The first 4 rows are patterns. Each new row is the sum of 2 different patterns, raised or lowered, with some noise. Before adding, each is slid sideways (what falls off one end comes back at the other) and multiplied by a number that may be negative. Names go in the order of the patterns.
Known rows, each followed by the names of its patterns:
[  5  -4 -21   0  -5  -3 -14 -25   5 -11  -7   8  -4 -18 -14  13  -2 -11
  31  -9  -4  -8  12  26   0   1 -18   1] -> j589
[ 12  -5  -7  36   0 -43   0  -3   2  -7 -20   5  18   1  -1 -17  24  -8
  15 -12  11  -1  -9   1  -5  -9  -7  16] -> j121
[  0 -29  -4   4  18  -2  -9 -23   0  -4  -6  20  -8   4   4  15   3   4
  -2 -13  -1   3   5  -4 -12  -4  -6 -17] -> j131
[  4  -8  -6 -34  10 -15  -6  -7 -12   0   0 -15  27  -3  -8  10  -3   0
   0   7   4   4   9  21   3   7   4  -5] -> j408

New rows. What belongs after each?
[ 13   4  27  -9  23   4   8  10   4   7  12 -19   3   5 -10  11   5  -6
 -10   1 -17  -4 -14  -3 -10 -15   3  -6] -> j589 j408
[ 30   4  16  29   8  16  30  11  -1   6  15  22 -19  10  50  13  12   9
  11  30   4  -7  14  11  31 -10  38  -9] -> j121 j408
[  2  11 -24   5  11  -5 -14   7  -1  -3 -10 -21   5 -16  -3   6  -3 -12
 -14  18   4   9  28   4   5  -1  21  26] -> j589 j408
[-18   2 -40  -7 -20 -17  -5 -22 -30 -15 -37 -18 -20 -16 -22 -20 -23 -25
 -12 -26 -25 -49 -22 -27 -25 -24 -22 -18] -> j589 j408
[-17 -23 -15 -19  -2 -23 -16 -32 -25 -13 -14 -29 -25  -1   9 -21 -23  21
  -6 -40 -19 -15 -14 -29 -37  -1  10 -25] -> j589 j121
[22 19 15 18  9 15 15 36 24  3 19 45 16 -5 22 11 18 23  5 19 53 18 16  3
 46 27 38 11] -> j589 j121
[-11   7   4  12  -2   0  -1  -3   9  12   1 -21  -9   0  -9 -22 -23  27
   6  19  -2   0  -5  -4 -16  -2  18   8] -> j121 j131
[ -7   7  12  -2  -4  -8  -4   4  -2  20  -2   2   2  24  -9   5  -1 -18
  -1   4   4  -9 -14  -7 -11 -26  -5 -30] -> j131 j408
[ -8  -4  -7 -14  -3 -20  -2  14  11  -3  -4 -25  -2  -7  -9 -11   2 -10
  -3   2  -2   0  -4 -21  12  -5  -1   0] -> j131 j408
[  1 -21   5 -12   6 -21   6 -21 -13   3   6 -10 -13  -4   2  -8 -15  30
  -7 -31  -3   4   2  -3 -20  -9  12   0] -> j121 j131
[-46 -49 -43 -52 -55 -27 -68 -43 -35 -30 -43 -55 -72 -67 -40 -56 -28 -56
 -51 -34 -26 -53 -20 -48 -58 -36 -41 -38] -> j131 j408
[-26  -2 -18 -15 -28 -28   2 -17 -11   6 -17   2 -18  -8 -32 -19  19   1
 -15 -14   2  -7  -8 -13 -28 -26 -14 -17] -> j589 j131
[ 18  23  15  12  11  14  16  17  24  25  14  -5  52  21 -16  11   1  19
  11   5  17  28  14  23   0  36   7  31] -> j589 j121
[  3  -4 -10  17   4 -29  11  -2  -3   2 -11   2   9   4   3  -3  17   8
   9  -3   8  -2  -1  -2  -6 -18   1   1] -> j121 j408
[ 10  26  12   2   1 -10 -19  -5   1 -27  -4  -8   3   2  -6  -8 -15 -14
   7  -4  -5  20  -3  35   7  26 -26  11] -> j131 j408
[-13 -16 -24  18 -16   1 -24   1  -5 -15  -6  -5 -19   6   5  -4 -30 -18
  26   8 -50  -9  -7 -24  -8 -36  -9  -7] -> j121 j131
[ 13 -11  18  23  38  10   7  25 -10  20  16  10 -11   3  22  17  23  33
   8   7  16  36  37  24  30   3  44  23] -> j589 j131
[ -8   1 -15 -22 -29 -21  12  -3 -46  -4  50 -11  -5 -12   9  25 -19 -20
  -6 -12  11 -17   8 -38   3 -10 -33   6] -> j589 j121
[ 16   7  18  26  11   2  26  13  36  27  12  11  25  55  25  32  27  31
  10  24  13  26 -21  18  21   8  33  19] -> j131 j408
[ 10 -12   4 -29   5 -13  12  10 -11  -1  38  -7  -9   3  -5  18  -3 -12
  12  30  13   8  -3  42   1  23  -1   9] -> j121 j408
[23 42 11 26 19 25 43 16  8 20 32 30 10 28  9 28 17 25 26 20 27 24 18 13
  1 22 27  9] -> j121 j131
[17 13  5 12 12 13  1 12 23 -8 18 18 29  1  1 19 13 30 11  9 20 11 11 18
 11 22 26  5] -> j589 j408
[  8  44   2  14  16  12  14   8  28  31  -8  10  53   5 -21  16  14   9
   1  -7  10  19  12  10  -1  36   5  33] -> j121 j408
[-64 -37 -51 -39 -57 -60 -34 -50 -47 -31 -45 -61 -58 -33 -41 -67 -27 -28
 -41 -44 -40 -25 -32 -41 -64 -43 -39 -36] -> j589 j121
[11  5 24  0  8  6 -6  5 16 35 14 12  4 19  3  3 33 14 -2 17 51 16 21 11
  7 25 15  9] -> j121 j131
[55 43 39 37 43 47 56 53 42 50 32 43 40 34 26 14 45 31 42 36 32 37 43 34
 62 41 41 46] -> j131 j408
[  8  11   8 -10   0  -1 -13   0 -27  -6 -13  19 -10  -9 -21  -6  -3 -10
   8   7   3  -2  15   5   2  -4  -4   2] -> j131 j408
[-30 -29 -40 -18 -17 -56  -1 -26 -36 -31 -17  -3 -35 -28 -44 -35 -39 -31
 -48 -29 -31 -35 -30 -42   1 -44 -21 -14] -> j589 j408
[ -6  -8  -5   5 -48 -22  -2 -15 -40 -10  26 -20 -12 -19 -10 -11 -14 -33
 -17  -5  -1 -26   2   3 -10 -13  -2   0] -> j121 j408
[ -1 -27  -5 -40   0 -11 -13  -3 -10   0 -20 -30  11  -2 -46   1  25  -8
  -9  -3   1  11  -5 -12  -6  -1  10 -31] -> j121 j408
